The first 7 rows are patterns. Each new row is the sum of 2 different patterns, raised or lowered, with some noise. Before adding, each is slid sideways (what falls off one end comes back at the other), maybe read backwards, and multiplied by a number that may be negative. Names go in the order of the patterns.
(in the rows, 128 means zero)
Known rows, each followed by the names of its patterns:
[112 109 120 122 100 136 133 135 114 102 127 147 149 134 135 116 125  97
 116 154 118 124 122 111 109 148 119 142 134 130 125 118 129 120 144 157]
k_479
[137 133  98 159 149 144 130 104 160 110  94 138 137 125  98 139 103 125
 110 135 159 157  95 116 142 132 136 127 114 137 159 135 109 163 134 120]
k_311
[106 116 155 133  94 121 115 122 142 109 158 117 115 121 104 151 125 100
 130  93 123 125 124 147 111 151 109 100 121 154 114 132 151 107 119 131]
k_385
[148 142 147 147 133 152 121 124 128 134 160 157 131 148 126 155 101 126
 135 136 139  98 146 134 155 160 110 151 126 107 143 127 120 120 163 139]
k_690
[101 105 134 155 156 132 129 101 105 113 110 119 153 118 122 128  96 109
 107 121 104 156 101 103  96 130 141 129 154 119 127 151 113 107 106 152]
k_176
[106 129 144  96 109 106 122 131 136 131 160 117 122 118 132 148 147 107
 132 101 131 137 150 152 121 150  93 160 125 102 156 140 148 153 102 125]
k_218
[111 106 159 137 147 159 112 127 160 124 148 108 156 142  98 101 130  96
 161  98  98  94 132 102  97 103 120 147 124 160 155 110 145 121 134 158]
k_302

New rows, each followed by the names of its patterns:
[122 145 120 110 130 143 136 140 125 132 156 129 160 108  94 149 104 135
 131 132 123 114 165  91 134 104 135 131 125 105 126 146 140 119 128 107]
k_311 k_690
[ 99 117 116  73 115 143 104 128 118  85 118 116 115 101 103 122  74  88
 104 126 143  92 117  97 127 111  95 131 144  78  83 118 101 107 130 113]
k_479 k_385
[165 159 181 163 133 117 146 118  93 104 173 123 134 159 116 162 155  85
 107  97 143 124 129  93 120  90 151 111 117 183 146 118 143  89 131 159]
k_176 k_302
[138 142 129 154 162 181 187 150 159 122 158 136 139 136 195 147 125 172
 146 169 165 154 156 137 155 128 158 146 148 112 151 146 132 159 176 158]
k_479 k_176
[ 79 131 104  76 110 123 100 116 145 129  97  85 103 114 121 106  60 122
 125  97  79 128 102 110  87  96 113 116  88 103 124 104  93 105 116 127]
k_479 k_311
[139 189 186 128 129 165 141 162 193 194 199 151 172 150 162 169 191 169
 182 202 175 169 138 188 185 196 150 125 183 167 173 146 141 154 186 155]
k_311 k_176
[146 134 129 111 130 119  75  91 160 111 128 132 114 131 102 116  97 117
 128  64 132 121 123 115 162 116 103 100 108 130 109 134 157 122 119 134]
k_311 k_690
[161 159 143 134 145 184 160 145 127 140 166 143 155 167 135 201 131 125
 170 203 145 202 130 183 182 158 159 159 186 201 146 139 154 127 164 160]
k_385 k_302
[102 122 112 139 138  73  90 126  90 149  68  70  76  86 110  91  67 128
 100 110 108 105  88 115 124 108 141  81  76 123 120 124 135  72 104 121]
k_218 k_302
[102  84 112 103 134  78 100 135  65  49  69  79 123 112 111 104 114 129
  52 109  82  94 100  85 111 104 122  79  99 115 108  79  71  78  63  75]
k_690 k_176
[203 181 120 121 147 154 180 173 120 178 201 170 119 189 167 127 162 148
 122 207 194 190 133 148 190 152 133 188 162 154 133 144 139 163 147 178]
k_311 k_176
[135 138 101 121  70  99 131  82 100  94 103 108 108 123 124 115 119 109
 118 137 110 102 137  91 121 112 126 118  92 130 100 148 102  85 129 142]
k_479 k_218
[190 192 142 168 168 140 173 156 192 187 192 158 109 173 154 175 187 180
 134 149 157 171 168 187 176 135 151 127 132 180 164 163 157 154 186 162]
k_385 k_218
[148 156 145 160 147 117 148 129 114 122 176 125 153 138 119 128 106 139
 108 159 141 108 116 135 145 165 145 148 141 148 129 107 132 178 117 113]
k_385 k_176
[147 179 135 165 157 152 164 145 131 136 116 179 122 129 106 119 146 145
 129 122 157 122 182 142 127 167 147 121 155 159 105 174 168 180 196 106]
k_311 k_302
[149 113 109 119  76 144 140  96 124  84 104  94  94 130 124 143  95  91
 104 160 110 124 148 113  81 105 105 106 144 120  88 105  91 119 108 119]
k_479 k_385
[126 135 132 126 132 131 102 124 136  98 134 132 150 180 129 130 110 147
 114  95 130 176 131 116 161 131 132 158 113 106 134 156 100 116 137 109]
k_385 k_176
[159 107 145 152 123 116 150 188 107 136 126 143  99 111 112 166 129  96
 128 144 152 152 129  93 123 119  89 149 128 119 123 141  86 131 108 142]
k_479 k_311
[149 154 129  98 126 127 130 130 140 162  94 130 127 102 150 126 129 124
  85 143  91 139 144 133 148 125  77 140 165 120 137 131  97 100 112 100]
k_479 k_385
[134 129 109 110 127 127 154 104 103 109 152  80  92 138 123 125 128 161
 150 111 130 105  96 105 174  90 123 130 117  88 123 127 120 155 108  85]
k_311 k_176
[115 125 125 108 108  78 124 151 133 165 167 106 131  91 101 138 131 128
 123 148 155 157  89 124 153  96 135  93 141 159 121 126  99 119 152 117]
k_176 k_302
[127 137 120 123  70  95  97  99 112 148 121 134  99  92 119 101 129  77
 115  84  73 112 119  95 140 113 111  95 110  94  98 119 127 111  83 100]
k_176 k_218
[167 102 179 153 155 198 145 168 168 140 141 146 172 150 192 167 158 179
 142 178 166 177 165 127 151 179 178 204 157 171 152 160 143 131 170 180]
k_385 k_690
[160 149 150 167  88 167 143 165 132 159 179 150 159 108 123 101 130 145
 126 158 117 103 155 144 100 147 122  87 148 130 104 148 105 175 103 118]
k_385 k_302
[127 118 127 175 101 171 102 144 135  92 128 127 128 170 124 155 124 114
 152 140 147 114 149 147 142 106 171 149 127 159  98 105 151 122 192 129]
k_690 k_218
[137  98 132 160 117 138 134 131 130 156 160 146 151 126 127  92 125 165
 124 149  99 124 135 135 162 135 158 133 108 137  99 131 158 143 135 168]
k_385 k_176
[ 88  81  93  91  88  92  86 139  92  69 116  80 105  99  75  71  92 104
 104  92  88 107  97  54  83  96 111  59 104  89  75  72 101 102 108  85]
k_311 k_385
[116 200 164 155 177 159 155 164 168 154 153 196 158 155 177 181 145 139
 157 137 171 186 120 169 200 177 110 156 157 133 171 134 182 177 172 179]
k_385 k_176
[114 156 107  90 149 149 133 115 157 110 127 112 144 166 150  95 110 136
 128 145 132 142 144 134 143 119 157 143 139 127 140 102 146 144 142 137]
k_479 k_311
[109 150 146 121 153 125  89 108 110  76 137 156 125 116  97 124  87  69
 122 108 138  69 110  72 119 111 126 166 138  86 126 120 104 108 133  84]
k_311 k_176
[177 111 178 181 161 142 105 182 139 157 158 138 196 124 172 160 170 182
 177 136 151 163 180 144 164 172 163 176 151 159 161 163 154 152 127 129]
k_311 k_690
[ 94 104 103 103 148 105 137 118  98 135 115 139 107  76 115 106  92 111
 123 112 124 105 116 130  79 118 126  93  99  94 105 108 140 120 106 140]
k_385 k_690
[165 160 139 150 181 179 139 138 183 131 137 139 126 121 177 146 155 131
 147 131 127 130 135 142 174 171 123 155 121 151 176 146 114 131 126 124]
k_176 k_302
[111 172 149 167 175 152 163 172 130 153 139 173 166 109 125 145 112 161
 148 138 120 153 123 124 132 149 172 139 187 155 124 157 141 145 189 130]
k_479 k_302
[ 75 112  81 115 137  90 119  89 101 104  93 164  62  97 117  59  96 102
 123 120 143 104  67  96  67  98 128 117 128 131 102 115  85 140  88  84]
k_176 k_218
[155 119 100 126 100 125 145 129 124 112 102 149 153 112 100 110  97 141
 134 119 145 134 135 106 131 155 169 111 143  95 136 174 160 105 174 142]
k_218 k_302
[ 89 100 112 165  86  87  99 106 107  99 119 103  97  63  85 125 131 120
 126  81 103  66  86 126  87  98  78 101  99 130  91 143 120  95 123  76]
k_479 k_690
[150 134 128 155 115 149 159 155 154 165 182 163 171 116 167 147 170 178
 130 139 149 120 147 121 139 175 118 111 138 117 168 164 140 156 153 117]
k_479 k_302
[212 165 127 140 188 125 210 138 151 126 139 115 162 150 143 174 151 189
 198 138 149 148 183 157 141 147 178 163 202 160 131 147 187 178 151 158]
k_311 k_302
[147 155 179 147 156 138 177 167 128 182 161 130 153 165 146 160 116 171
 162 176 139 150 187 151 137 160 160 157 180 174 121 172 166 125 163 179]
k_311 k_385
[ 49  71  73  50  91 109  64  81 116  72  99  59  49  79  76 103 133 139
 121  75 105 135 103  49 114 104 119 116  95  70 118  77  76  47  75 126]
k_176 k_302
[132  96 130 137 110 128  70 111  92 110 132 115 123 139 149  69 104 125
  68 102 126 116 113 132 126  82 149 102 161 122 130 108  95 145  85  96]
k_385 k_176
[148 169 175 158 185 112 167 161 164 184 163 180 210 143 185 183 166 186
 125 155 133 149 204 169 113 199 138 149 157 148 152 173 194 139 174 171]
k_385 k_218
[145 137 118  95 116  97 100 126 139  99 119 136  69 143 135 114 149  93
 135 120 133  80 102 151 128 124  97 133 118 118 106  83 112 146 129 105]
k_690 k_176
[132 150 147 172 125 106 118 140 136 155 115 159 142 116 149 157 157 173
 142 120 160 130 150 118 126 135 117 161 129  94 175 138 150 126 145 122]
k_479 k_218
[172 108 163 156 148 136 181 163 135 169 120 128 114 115 122 145 156 141
 108 128 177  91  96 126 114 144 108 113 114 114 133 115 144 181 127 121]
k_311 k_302
[109 111 109 161 109 140 130 128 115 120 119 133 150 138 111 149 125 118
 138 139 184 150 143 106 101 172 112 126 146 150 145 142 168 119 145 131]
k_690 k_176
[174 168 167 186 181 153 203 168 117 153 138 154 118 113 159 186 128 171
 133 111 188 179 122 172 168 190 155 146 178 184 193 166 122 143 201 169]
k_311 k_302
[ 69 118 109 116  90  86 135  88  72  94  95 101  65 116  65 119  89 106
 127 120  92  81 113  91  90 115  79 112 147 101  89 140 113  77 107  98]
k_311 k_690
[167 106  86 116 116 109 151 137 151 134 132  95 125 172 149 118 135  91
 147 109 155 159 126 167  77 155 145 102 181 141 148 151  86 139  86 145]
k_385 k_218
[ 90 105 128  90 110  90 103  57 123 113  84 100  97  82 138 106  86  94
 112  78  85  71  99 108  54  99  76 122 130  92 124  89  91 147  64 116]
k_385 k_218
[111 113  58  85  83 120 126 107 131  81  71  76 101 119  92 111  73  76
  88  94  94 131 117  80 105  71  98  92 115 152  77 102  92  72  89 111]
k_479 k_385
[148  85  83 100  93 162 109 110  98  66 107 120 118 142  71 134  93  86
 116 159 122 147 119  96 125 121 121  83 120 108  59 132 106  81 159  77]
k_385 k_218
[ 86  95  84  58 103 130  93 125  65  78  67  62 111  93  67  54  91  86
  78 116 124  72 113  78  68  92 129  62 115  68  93  96  77 114  60 106]
k_385 k_218
[ 85  82  99 123  74  93  89  68  69 116  82 115 145  96  96  64  86  81
 105 101 110 144 104  92  76 146 102  86  85 119  94 109 130 114 128 114]
k_690 k_176
[ 94 132 113  92  99  76 119  62 139  97  92 103  89 120 132 125 131 112
 127  98  71 103 106 102 112 117 106 143 108  90 104  98  92 112 109 102]
k_385 k_176
[118 153 121 135 172 160 145 154  96 174 176 173 145 181 159 156 142 140
 162 121 109 138 126 141 146 124 177 166 101 144 132 124 166 157 107 151]
k_479 k_302
[122 109  74 132 113 129  90  98 150  91  74 123  90 111 103 117  88  96
  81  93 116 135  96 105 109 104 104 130  98 121 152 128  58 125 119  94]
k_479 k_311
[170 158 166 175 184 164 150 137 113 124 192 198 138 183 201 164 128 149
 176 154 157 127 134 180 174 190 131 204 175 153 182 191 160 176 182 110]
k_479 k_176
[103 162 105 106 126 100 124 114 139 140 120  99 140 164 105 150 114 116
  89  75  94 121 107  86 136  88 120 108  91 101 131 119 101 110 146 110]
k_311 k_302
[130 132 111 178 160 119 161 159 166 126 177 178 135 136 108 131 143 169
 161 181 153 131 122 148 156 153 192 179 165 134 158 125 176 175 158 139]
k_479 k_176
[149 166 129 120  90 144 115 170 141 105 141 130  97 114 150 126 164 163
 151 157 134 139 129 177 175  98 121 158 147 173 152 162 134 160 135 138]
k_385 k_302
